The first 8 rows are patterns. Each new row is the sum of 2 different patterns, raised or lowered, with some noise. Before adding, each is slid sideways (what falls off one end comes back at the other), maybe read backwards, and multiplied by a number that may be negative. Names go in the order of the patterns.
(in the rows, 128 means zero)
Some rows, each with the names of its patterns after it:
[160 150 109 128 112  99 136 124 167 133 144 119 138 176 120 115 139 119
 134 119 129 102 131 142 155 142 151 152 123 137 104 110 124 120 105 151
 143 123 132 119 135 110 107 128 127 136 178 146]
J_569
[121 172 178 126 119 149 116 130 176 123 136 135 136 158 109 132 107  94
 134 121 125  90 112 102 134 177  78  83 123 153 121 149 123 170 132 127
 108 149 130 119 129 124 178 142 163 133 128 154]
J_77
[128 121 149 150 120  98 128 121 129  93 133 111 133 112 140 123 134  96
 141 136 131 133 118 102 123 141 133 120 161 118 129 127 142 125 135 170
 123 105 124 150 125 139 120 137 121 166 128  99]
J_921
[128  82 136 113 126 124 123 109 122  87 111 112 144 140 149 120 135 106
 119  95 116 101 129 132 175 162 130 137 131 178 123 117 127 120 133 163
 125 125  98 122 122 129 152 102 141 123 139 142]
J_485
[144 145 132 126 126  78 126 110 111 133 112  99 122 111 128 147 117  90
 118 113 123 120 103 166 127 101 125 107 128 130 143 126 127 141 126 129
  78 126 127 106  94 124 125 126 154 121 128 127]
J_257
[127 129 115 130 133 152 136 132 124 131 126 103 101 123 114 178 115 125
 123  78 166 135 115 152 145 131 139 111 115 133 121 125 115 167 147 145
 171 121 123 141 118 129 129 127  98 133 116 135]
J_368
[139 147 126 135 127 146 118 136 141 123 119 103 130 132 128 107 144  94
 122 127 138 118  97 121 146 131 104 139 123 107 137  79 140 164 118 123
 130 129 129 110 166 127 122  78 123 115  83 123]
J_976
[161 136 165  86 178 125 133 144 152 119 151 129 129 132 135 108 147 129
  87 133  82 134 149 126 134 122  78 142 134 119 166 133 141 137 116 104
 106 101 143 122 162 137 141 135 121 132 143 132]
J_699

New rows, each followed by the names of its patterns:
[ 76  66  90  79 120 117  79 133 107  97  87  92 101  99 134  98  84  80
  68  79  55 142  56 134 118  94  91 134  69  91 107 100 104 108 106 122
 141 102 137  54  73  77  82 128 148 109 121 105]
J_569 J_699
[160 160 161 158 178 139 160 140 152 162 174 177 161 160 195 180 148 163
 167 160 160 180 166 180 172 161 142 120 153 140 156 182 141 177 179 166
 153 139 150 155 142 155 125 168 150 151 183 172]
J_569 J_921
[101 151 203 180 221 168 184 143 196 160 144 164 140 163 185 149 175 112
 162 167 146 158 199 106 102 151 132 149 174 102 141 110 165 181 165 155
 108 172 164 156 123 166  96 160 126 159 174 170]
J_77 J_485
[158 128 139 177 154 138 153 105 141 201 146 180 131 118 166 160 143 149
 145 151 151 142 131 154 142 109 173 131 130 118 142 133 153 169 141 131
 134 122 127 140 170 166 155 160 134 109 147 134]
J_921 J_699
[114 119 163 139 131 130 124 143 139 169 159 120 146 137 118 113 161 123
 119 126 130 156 110 141 107  74 141 123 123 103 116 124 136 147  89  99
 125 158 125 132 131 166 126 149 107 140 124 103]
J_77 J_257
[140 206 145 180 122 122 144 123 183 189 141 157 147 131 153 142 129 151
 140 160 168  85 145  88 108 160 115 144 110 124 119 163 172 116 111 141
 155 170 126 162 178 168 144 136 155 134 135 147]
J_77 J_699
[144 116 140 147  84 150 127 124 139 104 163 131 166 125 130 161 116 117
 124  50 124 125 131 128 113 125 145 151 151 152 122 175 138 147 135 148
 115 153 125 150 128 127 126 138 165 145 136 170]
J_569 J_485
[157 113 184 116 172 150 151 151 153 169 148 153 172 138 154 128 126 116
 127 124 147 166 148 155 178 141 144 142 118 149 154 155 185 144 110 134
  97 139 147 124 151 166 148 157 162 140 161 169]
J_569 J_699
[137 151  98 101  71  99  87  93 108  65  87  90  98 107 125  87  77 106
 114 109 107  80 146 104  60  84  88  98 151 109 104 104  77 138 114  56
 123 121  91  87  90  95 113 124  99 101 143 140]
J_257 J_368
[101 128  49  85  61  29 104  91  82  61  80  73 100 163  44  57  86 118
  84 124  91 129  80  83  72 115  97  89 111 109 143 115  91 107  98 120
 124 108 132  94  69 103  80  89 151 101  97 106]
J_77 J_368
[ 76 128  70  97 138 120 147 104 116 139  68 132 111  86  71  87 107 137
 113 105 109  84 128 151 134 112  81 133 106  98  88 123 127 152 106 141
 193 152  63 125 148 152 156 147 153 121 161 139]
J_569 J_77
[119 103 102 134  70 109  85 102 140  89 104 102  91 100 106  98 100 129
 118 114 101 108 102 115 107 120 108  87 106 123 113  89 104 103  98 150
 117 101 138  90 107  96 112  84  98 125 107  96]
J_921 J_368
[123 128 160 106  79 123 100 114 118 119 115 140 147 140  92 115 110 107
 113 122 125  97 118 107 136 133 139 138 119 141 112 109 129 105 125  98
 149 134 149 147 155 119 119 106 135 134  94 103]
J_569 J_921
[130 124 107 136  94  98  92  67 106  98 151 109 108  96 101 136 130  99
 117  99 130 130 106  88  89 104 100 109 103 124  96 123  97 101  91  88
  60 117 101  94 104  97  99  94  60 103 114 117]
J_569 J_485
[138 125 151 175 188 152 163 148 154 179 167 169 107 165 164 158 151 154
 158 158 183 197 165 154 122 136 145 143 155 125 166 167 182 144 166 134
 164 163 143 143 160 166 162 182 149 171 110 143]
J_569 J_921
[125 134 201 137 154 139 162 160 141 147 155 119 155 137 167 119 116 109
 149 179 133 106 110 164 129 163 129 175 130 146 143 163 112 130 147 131
 179 150 175 125 148 157 127 176 196 148 136 155]
J_77 J_921
[144 175 147 163 159 168 149 189 146 160 150 150 162 171 138 170 151 180
 152 173 138 194 182 132 130 161 136 172 125 149 135 156 182 170 160 140
 164 151 153 145 141 108 140 127 162 135 109 149]
J_569 J_485
[103 147  91 134 111  76 170 165 120  92 118 116 114  76 106  90 116  97
 112  84 115 117  83 101  84 119 116  90 105  75  49 116 151  77 121 106
  61 108  78  97 122  92 118 104 112 129 114 106]
J_77 J_257
[ 91 112 117  93 110  81 138 105 118  93 107 104  60  75 166 109  87  81
  49  90  69 106  72  85 122  97 130 118 109 118  93 141 125  98 124 107
 118 147 151  84 120  99  94 131 114 167  98 109]
J_569 J_77
[130 100 128 124 134 134  97 105  81 110  95  91  99  95 109 123  94 134
 132  80 108  97 103 151  94 111  86  75 108 124 108 116 111 125 116  83
  99 119 106 121  96 106  78 104 106 101  96 114]
J_257 J_368
[ 96  74  89 118 116 100 128 129 124  95 108  98 120  82 125 113 128 102
 130 113 107  93 108 104 118  99  89  95  96  89 121 117 110 111 140 123
 106  79  95 100 108 106 115 113  49  91 132  96]
J_485 J_976
[ 62 150 137 123 116 112  73 118  80 113 113 112 138 120 104 114 107  83
 109 107 115 116 116 121  86  43 121 123  87  99 114  83 124 135 106 116
  95 148 134 134 142 115  83 119 134 114 140 100]
J_77 J_257
[133  56  76  95  85 108  65 113 121 118 131 104  75 104 115 138 120 114
 110  68 137  99 117  93 105 104 152 131 135 123 140 109 127 113 152 121
 117 103  99  99 132  97 140 142 110 120 139 103]
J_485 J_368
[155 126 141 147 176 145 168 131 170 209 144 188 129 124 129 138 141 192
 135 155 162 125 136 129 116 158 159 163 170 135 146 124 114 135 149 161
 141 143 135 132 140 113 178  89 150 141 158 129]
J_485 J_699
[129 140 117 141 132 142  90 151 145 137 144 169 111 137 135 118 127 128
 106 118 127  84 132  90 130 131 122 134 132  93 136 126 118 152 114 116
 126 108 140  99 104 132  86 173 133 125 142 129]
J_368 J_699
[ 96 125 111 149 115 127 140 163 130 116  57 135 121 142 163  51 113 124
 105  99 119  95 136 149 118  92 117 132  72 100 104  90  99 131 100 118
 123 139 124 140 112 122 102 143 110 134 107 127]
J_921 J_368
[109 145 138 154 159 167 152 169 133 160 116 142 157 164 159 159 104 153
 125 149 148 161 105 167 133 122 126 149 143 159 148 150 143 176 108 138
 177 117 195 144 124 159 145 155 195 159 140 165]
J_368 J_699
[116 143 142 124 120 118 134  93 107 172 115 185 131 115 165 155 116 138
 152 114 122 127 130 140  96 140 128 123 165 152 147 139 109 131 163 113
 140 118 112 113 146 137 179 144 139 195  98 130]
J_257 J_976
[133 105 141 124 137 184 138 147 168 149 163 175 113 182 164 133 170 131
 175 185 171 159 150 128 146 130  90 175 159 154 153 152 161 119 183 138
 169 149 133 183 174 150 167 106 168 140 167 164]
J_569 J_257
[106 156 145 172 148 163 170 113 161 137 138 125 145 145 196 161 169 172
 164 155 141 156 169 165 149 148 133 126 195 148 157 168 176 191 162 153
 121 107 128 132 163 170 131 196 162 147 155 131]
J_569 J_485
[111 100 146 115  71 113 120 110 141 118 112 120 136 156  86 110 113 100
  90  88  79 123 129 133 131 124 127  94  88 102 111  99 113 108 123 112
  70 108 122 129 127 128  76 129 117  81 115  85]
J_921 J_485
[151 194 158 176 154 191 154 165 170 136 127 161 148 143 143 153 145 156
 165 148 161 184 163 186 173 168 158 148 116 159 173 165 173 198 189 179
 134 161 216 157 166 161 151 150 182 158 145 142]
J_485 J_257
[147 103 162 152 151 145 163 109 154 149 170 159 122 132 170 156 131 164
 140 163 168  93 167 184 148 158 170 158 158 151 194 160 125 111 158 134
  95 151 167 178 177 160 160 178 160 178 174 154]
J_257 J_976
[145 153 162 144 196 168 125 136 128 115 123 149 144 145 167 161 173 181
 164 121 145 180 149 139 142 131 138 175 146 135 177 148 201 142 122 137
 139 149 137 173 200 170 172 151 159 147 148 143]
J_569 J_257
[147 166 145 110 125 158 125 113 144 119 114 164 135 137 142 134 158 141
 132 158 132 182 143 139 116 143 119 166 133 197 150 155 142 163 152 132
 125 167 147 191 115 139 142 136 158 145 134 134]
J_921 J_699
[193 167 112 163 156 163 125 145 149 182 161 158 168 159 182 112 154 127
 165 153 137 163 136 108 157 168 137 176 173 117 155 148 158 129 137 176
 157 171 193 152 141 165 207 177 171 154 110 211]
J_77 J_921
[163 159 127 137 121 194 125 159 125 144 136 137  87 188 141 120 128 124
 139 162 154 124 107 130 106 166 139 157 152 159 187 162 126 149  93 110
 175 164 131 122 142 148 165 152 172 106 144 133]
J_77 J_485
[173 170 162 192 148 197 134 129 168 145 157 154 195 171 119 173 185 197
 162 165 170 166 146 141 142 134 153 142 165 186 146 173 174 170 162 179
 161 185 139 166 168 186 153 175 188 164 159 120]
J_257 J_976
[148 166 129 130 138 114 123 120 137 145 174 163 143 142 148 101 148 143
 167 165 153  90 131  89 146 147 139 149 163 143 159 160 126 117 124 139
 125 170  64 171 155 164 149 141 111 136 144 168]
J_485 J_699
[141 169 146 179 161 155 161 151 149 216 156 145 154 133 137 141 168 150
 128 156 148 134 170 169 149 151 195 128 156 134 156 140 139 138 152 146
 157 166 144  97 165 168 165 156 154 165 160 154]
J_921 J_257
[100 110 108 117 114 116  93  84  87  93  83 116 107 116 101 126 107  97
 127 105  89 141 110  83  91 134  82 104  74 112 102 111 118 105  93  94
  95  82  97 104 118  64  88  66  95  65  52  70]
J_921 J_485
[118  68  47  85 134 130  69  62  73  85  85  99  61  57 105  60 106 101
 105  60 121 104  92  54 108  70  87 142 132  75 113  63 104 114 127 157
 108 100  77  84 108  43 100  92 125 130 120  84]
J_77 J_699
[ 91 128 134 121 146 137 142 120 123 186 126 138 143 119 142 158 149 131
 164 137 130 149 142 177 119 145 123 130 139 131 131 136 145 121 149 116
 145 125 107  92 152 135 140 128 110 157 128 136]
J_77 J_976
